The first 4 rows are patterns. Each new row is the sum of 2 different patterns, raised or lowered, with some noise. Before adding, each is slid sideways (what falls off one end comes back at the other) and multiplied by a number that may be negative. Names go in the order of the patterns.
Known rows, each followed by the names of its patterns:
[  1 -31  25 -16  51  -9  -4  11 -45  -9  12  -3  12  -9  27 -24  27  -3
   8  -2 -21  25  15   8 -29 -20  -6   8]
(1)
[ 17  32   4 -18   2 -31   7 -34 -13  12   2 -22  12   7  -2  -4   4  33
 -26  22   3  -1 -19  18 -16  -1   2  20]
(2)
[  4  29  10   7  -4 -21  -6 -24   9  -7   1   5  10  -3   0 -32  20  -3
 -10  18  -1  -2   6 -19  -3  -4 -12 -28]
(0)
[  3  -3  16 -28 -26  40 -25 -13 -20   8 -14  -7  13 -20   7   1   6  -6
  19  45 -16  -1  14  -2   4  20  -9  -4]
(3)

New rows, each followed by the names of its patterns:
[  7  -3  24  23  18  47   8  30  36  36  31  47  10   2  18  10  27  -8
  45   8  29  22  37 -16  52  21  14  20]
(2) (0)
[  8  16 -14  -6  -8  21  21  -3  32  -6  17  16  18  10   1  18  42  33
 -33  14  17  31   6   2  34  -8  58   1]
(1) (3)
[-14 -25 -22 -45 -12 -56  -4 -35 -22 -24 -35 -13 -16 -41 -32 -42 -37 -10
 -27 -50  -6 -50   6 -35 -38 -36 -54 -15]
(1) (0)
[ 15  -6 -12   9   1  -8   5 -15  45  13 -35  29   1  20  -5   9  19  -9
  21   1  16  -6 -11 -23 -45  17  14  -8]
(0) (3)
[ 26  28  23  33  -7  37   6  11  12  -8  62  13  22  -7 -22   8  23  11
  -2  40   0  72  25   5   1 -38  -2  29]
(1) (0)
[ -4 -31  27   6   7 -13  -2  -4   8 -24  -2  17 -16  54  -5  -1  14 -43
  -5   8 -10 -13  -1  45  -8  28  -4 -10]
(1) (0)
[-30 -29  -8 -27 -47  13 -47 -13 -13   3 -35  12  15 -29 -34 -22 -42 -18
  13 -24   8 -21  11   5 -45 -35  28 -43]
(2) (3)
[-59 -26 -15 -46 -29 -25   1 -54   1   2 -43 -46  -7 -44 -29 -14 -19 -17
  -3 -30 -33 -48 -74   3 -75 -49 -35 -24]
(2) (3)
[ 36   7  11  28 -16  18  12  10 -12  32  69  12  20  20  -4  10   7  19
   5  17  18  36  -5  -1  15  16   3  -7]
(0) (3)
[ 14  41  34  34  16  -4 -14  15  10  -8  56   7  82   2  19  24 -26  -1
  30  14  53  -7  44   5  24  14  23  11]
(1) (0)
[ -6 -23  21  12  30 -36 -13   3  -5   2 -24  17   0  45  -5   5  28 -38
 -27   4  -7  13   6  26  -2  15   2   6]
(1) (0)
[  7 -40  -8  -4  -9 -11 -57  41  -4 -52  15  22  -6   1   5  -4 -41  -7
 -46 -15   0  -8  -1 -63  39   5 -34  -9]
(2) (3)
[11  0  7 33 -1 10 -3 43 10 18 41 32 20 -9 14  7 38 77 11 42 21 24 19 29
  0 18 22 47]
(0) (3)
[  6  17  10  21 -13  -6 -13   0  32 -18   5  32  10   2 -18  11  10  -9
  13  -9  15   4  -8  16  10  40  -3  18]
(2) (3)
[ 38 -19  16  10  10  45   5   9  21  56  21 -10   0   7  36  22  27  10
  11  24   7  34  10  11  18  40   0   1]
(1) (0)
[-23  30  -2   6  -6  32  28  35  22  11 -14   1 -27  20  22  14  42  18
  37  23 -19  32  30  -1  26  16  18  18]
(2) (0)
[-65 -43 -33 -19 -51 -23 -12 -42 -22 -22   0 -45   3  11 -38 -38  -6 -37
 -24 -11 -19 -19  -3 -25 -25 -43 -64  10]
(2) (3)
[ -4  18  -3  -5   8 -10  -9  -4   3   5 -38   9   5 -20   0  -3 -17  15
   2   0   7   6  12  -3 -29   9   9  20]
(0) (3)
[-32 -26 -33   6 -43 -11 -41   9  22 -75  -9 -15  24  -9  -1 -20 -31  25
 -45  -6 -66  -7 -32 -67  33 -10 -38 -16]
(1) (3)
[-23 -20   6  -3  17   1  35 -16   4  -4 -17   1 -39   7  15   4 -36  -9
  -2   1  -3 -23  34 -31  48  -7  -6  -8]
(1) (2)
[  0 -54 -27   0 -40 -46 -47 -42 -37 -14 -18 -15 -25   0 -11 -38 -13  18
 -41 -28 -16 -21 -25 -35 -10 -42 -25 -24]
(2) (3)
[  7   4  25  26   7  -3  51  -1   8  31 -28  -1  16   1  27 -23  -1  26
   2  -6  -6  13 -20  16  27  -4  -3  -4]
(1) (3)
[ 31   3 -18 -19 -12 -27 -37  -8 -17 -18 -37  12 -33 -17 -36  14 -31 -10
  -1 -15 -31 -24 -52 -20  -3 -23 -10 -16]
(2) (0)
[ 19  -8   3 -35   9  22 -12  45 -11  31   8  -6 -19 -17   4  -6 -11   5
  -7 -45  31 -18  -3   4   5   7  36 -32]
(2) (3)
[-21  19 -48 -27 -13  12 -21 -20  12 -21  17 -28 -37  -4 -30 -18  25 -17
  28  -6   3 -28  32 -19  -6  -7 -22   7]
(1) (2)
[ 36 -14 -15  18  -7   1  -1   2  42 -18  21  13  22 -18  -5 -20  -4   5
  34  20  45  -1  -8   2 -29   0 -25  -9]
(2) (0)
[  3 -26  -7 -61   9 -18 -14  30   3 -23   6  14 -13 -35  24 -33  -4  -2
 -13   5 -29 -24  -5  -5 -10  26 -35 -19]
(1) (3)
[ -8  -6  -6   6 -17  32 -25  23  -1  21  -8 -41  12   5   5 -19 -20   5
  -3   2 -34  15 -25  45 -13   8  -6 -45]
(1) (0)
[ -57  -26 -114  -77  -48  -71  -57  -59  -53  -90  -46  -71  -50  -91
 -103  -18  -75  -71 -105  -78  -83  -66  -57 -107  -44  -79  -23  -79]
(1) (3)
[-47  -5 -32 -21 -41  25 -59 -21 -12 -20  -6   9 -25 -22 -18 -50  -5 -28
 -40 -39 -30 -51  -7   4 -18  -3 -26  15]
(2) (0)
[36 20 -8 37 23  2 31  2 12 34 14 45 10 -1 -3  8 39  0 59 -4 47 24 11 31
 21 -1  9 38]
(1) (2)
[ 25  -8  38   7  12   5  42  59  58  32   3  11 -10  12   0   6  35  27
  11  32  28  -3  33  24  44  12  41  24]
(2) (0)
[ 19 -27   1 -12   8  17 -11  18   6  52   5   5  20  -3  -8  33  10  19
  -6  41 -15  30   9  29  19  14  32  13]
(1) (2)
[ 37  21  24   7  43   0  12  29   3  -4  17   3  -9 -30  37  22  17  13
  -4  -8  -3  18 -15   3   2  36  21 -22]
(2) (3)
[  8 -16  47 -37  21   0   5  10  -4 -19  -3  31  34  22  20   6  19 -14
  -4 -35 -12   1   4  43  -3   2  11  -6]
(1) (2)
[-11   5   4  28 -35  18  -2 -17   3  15 -15  30   6   5   1  17 -19 -28
   4  -6  23  16  26  31 -16   8  13  -8]
(2) (0)
[ 44 -40   4   7  -8  -8 -18  -9 -10  12 -29   1  -8  -2 -26 -46  34 -24
  -3  -1  -8 -39  17 -13  -9   0  -7  33]
(2) (3)
[  6  -7   4 -16  22   2   4  -9   5  -9 -20  21  -1  -4 -25 -21   0 -16
 -20  -6  -2 -24  17  -8 -18  -2 -31 -23]
(1) (3)
[ 15   6  12  17  25  22   2  18  21  17  19  16   2  39 -27  17  -2 -14
  17  13  -7  35  18  13  18  39  27 -31]
(2) (0)
[-58 -29  -5 -30 -20 -28  -5 -42 -26 -13 -29 -25 -37   2 -23  -9 -40 -36
 -39 -29 -40 -43   0 -34  24 -32  -6 -10]
(1) (2)
[ 11  40  16   1  11  -4  35  31  16  24  17  40   6  46 -22   1  11   3
  49  38  13  35   0  28  -4  29 -12  20]
(1) (0)
[ 33 -11  18   1  17  11  30  13 -30   3   3  15  23  25  57 -10  14  16
   4   1  22   5  34  -8   9  28 -23  -3]
(0) (3)
[ 23  10  23  -5  28  10  33 -11  32  41   9   1  19  44  26  33   5  15
  38   3  19 -48  33  20   0  55  22  -4]
(1) (3)
[  0  48 -12   7  13  51  22  31  14  16  27  -8   9 -17  34  19  31  43
  45  20  10  10  38  -6  30   2  23  10]
(1) (2)
[ 18  15  18 -17   8  29 -15  15 -27  42  -4  -7  51  11  -3  19 -13   8
 -20  21  -7 -15 -21  32   7 -27 -25   2]
(1) (3)
[-16  13 -39   2  -3 -34 -50  28 -49 -25 -27  10  -8  10  -3 -45  -9 -46
  -4 -53 -16  26 -25 -39   6 -12 -15  -6]
(2) (3)
[-19  -2   2  13  15  17  -1  12  -6  27  29   6 -11  17   1  11  35 -17
  -6   1  20  30 -16 -21  40   1 -20  -3]
(1) (3)
[  8  -8 -27 -13  11   0 -37 -14  -1 -40 -14 -27 -21 -30 -45 -19 -70 -11
 -22 -19 -34 -14 -37 -18 -35 -37 -44 -37]
(2) (3)
[ 60 -12  29 -32  24  30 -10  43  51  -9  11  -8  29 -19  36  -1   8  13
  18  41 -11  15  37  34  34  30  10  17]
(1) (3)
[-32  -8 -42  -1 -54 -53  10  -8 -39  -1 -11 -29  -9  -4  17 -29  -3  12
   7 -55  22 -15   3 -15  16   9   7   7]
(2) (3)
[-12   3  -9  -6 -13  -8  17  21 -28  23   9  16 -25  21   2 -18  25  -7
  -3  -3  -7 -18 -40   4 -16  -9  16   3]
(0) (3)
[ -1 -25   9   6  13  -3   4   1 -33  26  -9 -10   4   0 -17 -31  -5  -5
 -16  -9 -23 -16  23   6   0  -6 -30  15]
(0) (3)
[ 34  28 -14  11  26  -1  24  14  18  18  15  24 -30  -1   6  25  18  24
  33   0   4  -1 -16  -2  23   9  58 -13]
(2) (0)
[ -3 -10  22 -41  25 -24  -2 -19   9   3 -22 -14   2  28  31   4 -20  -5
   3 -20 -10 -51  11   2 -25  38   6 -15]
(1) (2)
[43  6 76 46 50 52 48 62  3 45 56 28 63 31 59 21 62 24 16 52 26 50 52 44
  7 31 39 44]
(1) (3)
[ 16 -13  19  -9   2  68   5  34  -5  30   7   9  18   6  23  50   1  16
  43  31   7  18  23  37  25  36  22  43]
(0) (3)
[ 24 -10 -16  11 -36  19  13  17 -40 -11  -8   3 -13 -42   3 -21  56 -13
  11   4 -25  -4   0  -6  18 -18  18 -24]
(1) (2)
[ 10  -4  26  25  46  33   2  34 -21  27 -17  -1  18  17  -6  46   7  15
  18   6  44  -8  32  32  15   0  38  21]
(2) (0)
[-31  11  -3   9  21  -6  21 -13  29  31   9   1  17  27 -21  20 -46  22
 -10 -23  68  -4 -15  -6  -2   3 -25  35]
(1) (3)
[ -4 -15 -15   3 -46 -22  -4  18  29  -5   5   0  16 -30  19 -59   0  -3
 -14  33 -15  -2 -16 -19   3 -22   7 -22]
(1) (2)
[-56 -71 -46 -56 -43 -90 -82 -92 -41 -26 -56 -33 -65  -3 -59 -56 -90 -30
 -64 -67 -24 -46 -68 -86 -40 -70 -75 -39]
(1) (2)
[  7 -31  14  11 -20   8  -2  -7  16 -44 -30  29 -38 -36 -19  26  -9  -4
   7 -37  -1 -22   9 -15  17  43 -11  -6]
(0) (3)
